The first 5 rows are patterns. Each new row is the sum of 2 different patterns, raised or lowered, with some noise. Before adding, each is slid sideways (what falls off one end comes back at the other) and multiplied by a number that may be negative. Names go in the order of the patterns.
Known rows, each followed by the names of its patterns:
[-15.7 -11.0 -10.2   5.5  -5.1   4.8  11.3 -20.3   2.8   8.7   0.9  -2.3
   5.5  -4.5  -6.6   0.2   1.0  -4.3  -2.1   3.3  17.2  -5.0  10.0  -8.0
 -14.1   7.2 -12.5  -5.5]	k288
[-20.9  -1.8  12.8   8.9   2.9   9.2  -8.3  -8.0 -10.1   2.5   2.8   4.5
   0.8   2.1  -5.9  11.0   4.5  -6.0   4.4   1.3 -10.5   2.5 -13.1   1.0
  12.7  13.2  -9.6 -12.7]	k733
[ 14.4   3.8   6.4  -2.2   4.0   1.8  -6.7  -4.0  14.5  -5.6  -6.2   1.0
  13.5   4.1   9.1  -8.1   3.8  -6.9  -3.9   8.0 -27.7   4.2   6.3  -7.8
  10.9 -27.6   4.4  -1.5]	k675
[ -4.6 -20.8   9.1  -6.5 -13.1  -7.8  -9.2  -8.8  -3.4   6.2  15.0  19.3
   5.6   0.0  27.1 -30.1  -4.3   1.2   9.9  20.5  12.7   1.4  -4.7  -6.6
  10.7  12.4  24.2   5.4]	k918
[ 16.1  -3.2  17.5  -7.2   8.0  -9.7   6.7 -19.4   6.3   1.4  -5.6  -2.2
   0.0 -18.1   2.7 -10.9  11.9  -4.0  -7.6  17.3  -6.5   4.0   6.9  -1.6
 -28.7  -0.9  -3.2   9.2]	k902

New rows. What belongs after each?
[  2.3  19.8 -25.4   2.0  -5.0  12.4   1.7  11.9  -6.3   1.7   7.9 -10.8
  -4.1  24.8  -5.2   8.8   0.5   0.8  -7.6  18.1   6.4  28.3  -4.3 -14.0
   0.7 -26.1  -4.6  13.1]	k733 k675
[ -4.2  -1.3 -29.8 -13.4  -8.5  -1.0   0.7 -10.3   9.7   6.4  -7.3  -3.2
  -8.8 -31.1   8.5 -17.6 -18.4 -22.4 -18.9 -29.1  -2.1 -19.8   3.6   3.7
 -33.0   7.5  -2.4  -1.0]	k288 k902
[ -2.0   4.2   2.1  -0.1  15.5  30.3   8.6  17.9   5.3 -15.8  17.1   4.1
  18.0  -5.9  11.8  -2.6  30.5   1.5  14.4  16.3   3.2  31.7  21.2   2.0
  26.2  -7.9  37.2  11.3]	k675 k902
[ -6.9  -9.2   6.8 -15.7  -9.5   1.1  -6.8 -22.7  -5.1 -25.7  -1.7  -0.9
  11.7 -14.1 -21.7  -9.5 -10.4   0.6   7.2 -12.0  20.1 -14.4 -15.6 -24.3
  -8.2  -8.6   0.5  -9.9]	k733 k675
[-10.1   7.4 -22.9 -17.2  -3.8 -10.1 -10.5 -14.4  -5.0  -9.7 -12.0   0.2
   5.0   3.6 -29.1  -2.9  -3.4   3.1  -6.0   7.6  -2.4 -12.7  22.0  -6.6
 -12.0  -1.0 -11.9  30.8]	k288 k675
[  3.8  19.5  23.0   7.8  13.0   2.0  -2.0   6.6 -10.3  13.2 -13.1  -6.8
   0.1  23.9   6.9  17.6   9.4  -5.5   1.7   9.2  15.3 -18.5  13.5   8.0
  -7.8  16.7 -16.6   6.0]	k288 k675
[-12.7   0.1   1.5   9.8  20.0   0.1   8.5  -7.7   6.1   9.8   6.5  34.9
   4.7   3.4  -8.5   9.8 -20.8  -5.1  -4.3   4.0   6.2  -1.4  21.3   9.2
  24.7   0.5   6.1  10.3]	k918 k902
[ -0.8  18.5  23.0  12.1   9.7  -6.7  -8.7   1.4  11.6  19.2   7.5   1.7
  -9.8   2.9   5.3  -1.9  -8.3  -0.4  -2.3  -6.5   8.0   3.8  13.7  12.9
   7.0  17.0 -25.3 -14.7]	k733 k918
[ -9.2  -8.9  -8.0   4.9  11.9   3.6 -13.6 -17.6 -12.2  -1.5  15.8  10.3
  -2.8  26.3 -11.6 -10.9  -4.3  -3.0  20.0   2.2   0.6  -7.2  -8.1   7.7
   4.2  -7.0   3.6   6.3]	k733 k675
[  2.4 -13.7   7.1  22.3   9.4   6.6 -14.9 -10.0 -10.7  14.3 -10.0   5.3
   5.9 -11.8  -5.3  -8.2 -13.9   5.6  -6.7  10.9  -1.8 -13.0  21.3  -1.3
  -2.1   9.5  -2.7 -31.7]	k733 k902
[ 17.0  20.5  21.2   4.4  14.3  -3.8  13.0  10.8  11.5   6.8  30.7  21.3
  22.0   4.9 -16.6   4.8  14.6  21.2  30.1   4.4  20.1  -7.2  18.7  11.4
  35.5  -4.4  23.1  25.3]	k918 k902
[-22.1  -5.9   9.3   2.0  19.3   1.8   3.3  24.5 -30.9 -14.9  -3.6  -1.9
   3.8  19.8  -9.2 -16.9 -10.2   1.7  -0.2  20.0  -1.2 -12.0 -26.6   3.3
 -11.9 -21.2 -26.3 -14.6]	k288 k918
[ 11.2  -0.9  -4.6 -21.8 -19.1 -10.2  -8.0 -31.9  34.4  -3.3 -10.9 -12.2
 -14.3 -14.4   0.3  -4.2   4.5 -19.1 -17.9 -19.2 -30.5   1.5  16.9 -17.2
   9.4 -13.5   4.9   4.3]	k675 k918
[  4.6   5.2 -21.2   2.8  14.8  -9.4  -9.2  -4.3  -3.4  -2.8  11.1  22.5
  22.0   8.7   4.2  28.8 -25.5 -14.5   6.6   3.2  28.7  24.8   0.4  14.6
   3.9  29.2  23.6  30.5]	k288 k918
[ -2.5  -9.2  -8.2   2.5   0.8 -42.7  -6.0  -2.2   1.5   3.2  -3.9   2.5
 -16.4  -3.1 -14.9  -7.9 -23.9  -1.5   6.9 -12.9  -0.4 -12.9 -30.1  -1.0
 -24.7  -3.9 -21.8 -19.8]	k288 k902
[-17.0 -21.2   1.7 -12.5 -19.4   1.8 -17.3 -17.1 -24.2 -21.4  -9.9 -20.3
  -1.1 -27.9 -32.2 -32.5   1.6  -4.0  -8.4 -22.0 -20.9 -21.9 -36.2 -17.0
 -20.1  -5.2 -17.5  -1.8]	k733 k902
[-23.4 -15.8  -4.3 -17.1   8.1   6.3 -14.9 -12.1 -30.3 -14.2 -24.4  -3.0
  -2.1 -21.9 -17.7 -27.8 -26.7  -6.4  -0.8  -5.5  -6.1  -2.6   8.3  -6.7
   0.7  -1.1 -13.2 -41.9]	k918 k902
[ 5.1 30.9 13.4 -1.6 27.9  5.9 15.7 -1.1  6.2  0.1 19.2 13.6 28.3  4.5
  6.2  4.6 10.8 16.6 38.5  5.6 26.6 14.1 24.0 25.3  5.6 19.9  8.2 -0.5]	k918 k902
[ -4.6   5.5   2.0  -1.9  11.7   5.0   9.8  -8.4  -1.6   1.7  -8.0   6.4
  -3.1  19.2   4.9  -9.9  19.1   7.0   7.5  -2.3   3.7 -19.6   9.9   1.8
  16.7  19.0  -2.5  38.7]	k675 k902
[-36.5 -23.6  -4.6  -2.1   9.2 -22.3   4.5 -14.9  -6.8 -11.5  -0.3  -5.6
   2.2  -5.6 -10.8 -14.8  14.4  -3.1 -17.8  -2.1   4.4 -17.2   3.0 -23.5
  -2.6   1.1   2.8  -8.7]	k733 k675
[ -3.3 -15.6  -8.3  -2.5 -18.5  11.3 -14.2  -4.8 -13.0   0.9  -2.0 -17.5
 -19.7 -30.3 -15.0 -29.4   2.7 -16.7   2.5  -3.0  -9.3 -10.7  -1.2  -0.3
  -9.7  -3.6   0.8 -15.3]	k288 k902
[ -2.3 -15.3   8.3   4.9  17.2  20.5   0.4 -22.6 -14.6   2.0  22.8  37.9
  -0.4  28.2  19.3  22.9   9.4  20.8  -2.8   9.8  -4.1 -13.4   0.1   9.2
 -30.1  41.0   7.0  15.2]	k918 k902
[-33.8  -5.5  -3.2   2.7  22.4   2.8  27.5  -8.0   5.7 -11.0   7.6 -14.5
  11.0  -2.2  -4.6   5.8  -0.3 -13.7  14.1 -10.9  17.2  -2.5 -11.7   5.8
   3.1  14.6  22.8   1.2]	k733 k902
[ -5.0 -10.2 -14.8 -32.8 -16.2  11.5   4.7 -21.8   0.5  15.3   4.4   9.8
  -8.2  -2.2 -20.2 -23.1 -15.0 -39.8  -3.0 -23.1  12.0   4.8 -35.1 -11.7
 -26.4  -2.7  -2.2   2.3]	k675 k918
[ 10.5  -1.0  15.9 -27.5   7.4 -14.0   7.7   1.9  -0.7  -6.0  -3.3 -15.2
   1.8 -13.4   9.2  -2.0   5.9  11.4   3.7  -4.0  -3.5   2.2 -35.1  -4.6
 -15.4   1.8   8.5   3.3]	k288 k902
[ 10.9 -16.1   2.9   7.8   1.8   8.8  18.8  21.5  23.4  16.6  12.4  34.0
 -22.6   8.4  21.9  18.3  34.8  18.8   1.4  12.4  -3.9  17.5  10.7  26.5
   9.5   8.9 -14.3  18.6]	k288 k918
[-28.3 -23.8 -38.0 -30.4 -29.0 -47.7 -30.5 -19.6 -16.4 -35.9 -32.9 -33.6
 -13.8 -11.4 -18.6  -6.0 -38.5 -35.3 -31.7 -28.0  -8.5 -12.1 -23.1 -28.5
 -29.2 -23.4  -8.0  -7.9]	k733 k918
[ 15.2   4.1   1.0  -3.9 -16.7  -8.9  -4.0   8.4   7.3 -13.0  -3.9 -15.1
 -11.7   7.7   4.4  -7.0  12.7  17.4  -1.2   0.2  -8.2   0.6   3.6  -4.4
 -12.8   2.8  -5.5 -21.8]	k733 k918
[ -4.6  -2.2   6.0 -11.5  -0.8 -13.3  -5.7 -16.2  -8.1  -2.1  21.7  16.8
  13.9  12.3   8.6 -20.2   9.8   6.5  10.7  25.7  10.2  -1.1   0.0  -2.5
   9.0  13.3  28.5  24.2]	k288 k918
[22.3 15.6 14.4 13.8  7.7  3.3 -6.6 13.0  4.0 10.8 22.0  7.3 18.4 13.4
 29.0 18.7 28.6  1.9  4.9 -5.3  7.7 38.9 23.7  3.8 -0.5  4.3  2.8  4.9]	k288 k733
[ 10.8 -14.6  -5.1  -5.7 -12.5  -7.0  -3.8 -11.2  -5.8 -17.3  -0.8   4.8
   0.5 -30.5 -15.1 -35.2  -0.9  14.1  -7.0   3.5   3.8  -1.7  -6.8  -7.5
 -12.0  -1.5 -11.4 -19.5]	k288 k733
[  3.9   5.3   6.0 -33.3  -8.9   5.1  -5.4 -12.5   4.6  12.3   2.2   6.9
 -10.9  -0.3   2.6  10.1  10.9 -12.1  -9.7  -2.3  -4.4   2.6  24.2   6.0
  11.4  25.4   2.8  15.2]	k675 k918
[23.3 22.0  7.2  3.1 -8.5 10.5 -2.3 21.8  5.9 22.6 16.7 11.6 14.5 18.8
 20.3 14.2 18.1 22.7  7.3 20.0  8.4 15.7 15.4  3.7 30.8  8.1 14.7  9.3]	k288 k902
[-20.1  30.3  14.2  12.1   3.2  -9.3  -0.3   5.2  19.5  18.7  -3.6   1.0
 -11.1  -1.3  17.3  19.8   1.8  23.3  28.4   8.5   8.8   1.8  13.2  14.0
   1.7  -8.3  10.6   6.7]	k733 k918
[ 10.9  -9.8   9.4  -6.0  -4.5  41.5  12.5 -13.6  -5.4 -28.7  25.1  11.7
  10.2  -5.1   7.5 -10.3  -3.8 -13.5   1.7  10.0  10.8 -10.5   9.6   2.9
  12.0  -5.8  -4.8  -1.4]	k733 k675
[ -2.7  -5.7 -13.1  -4.2  -2.8  -8.3  -8.8  -6.9  -9.7  -2.9   3.9   8.0
  -2.3  -3.3  17.4  -7.5  -9.2   7.9  -3.6   1.0  11.6 -12.9  -9.7 -19.1
  -4.8  -1.4  16.2  -5.2]	k288 k918
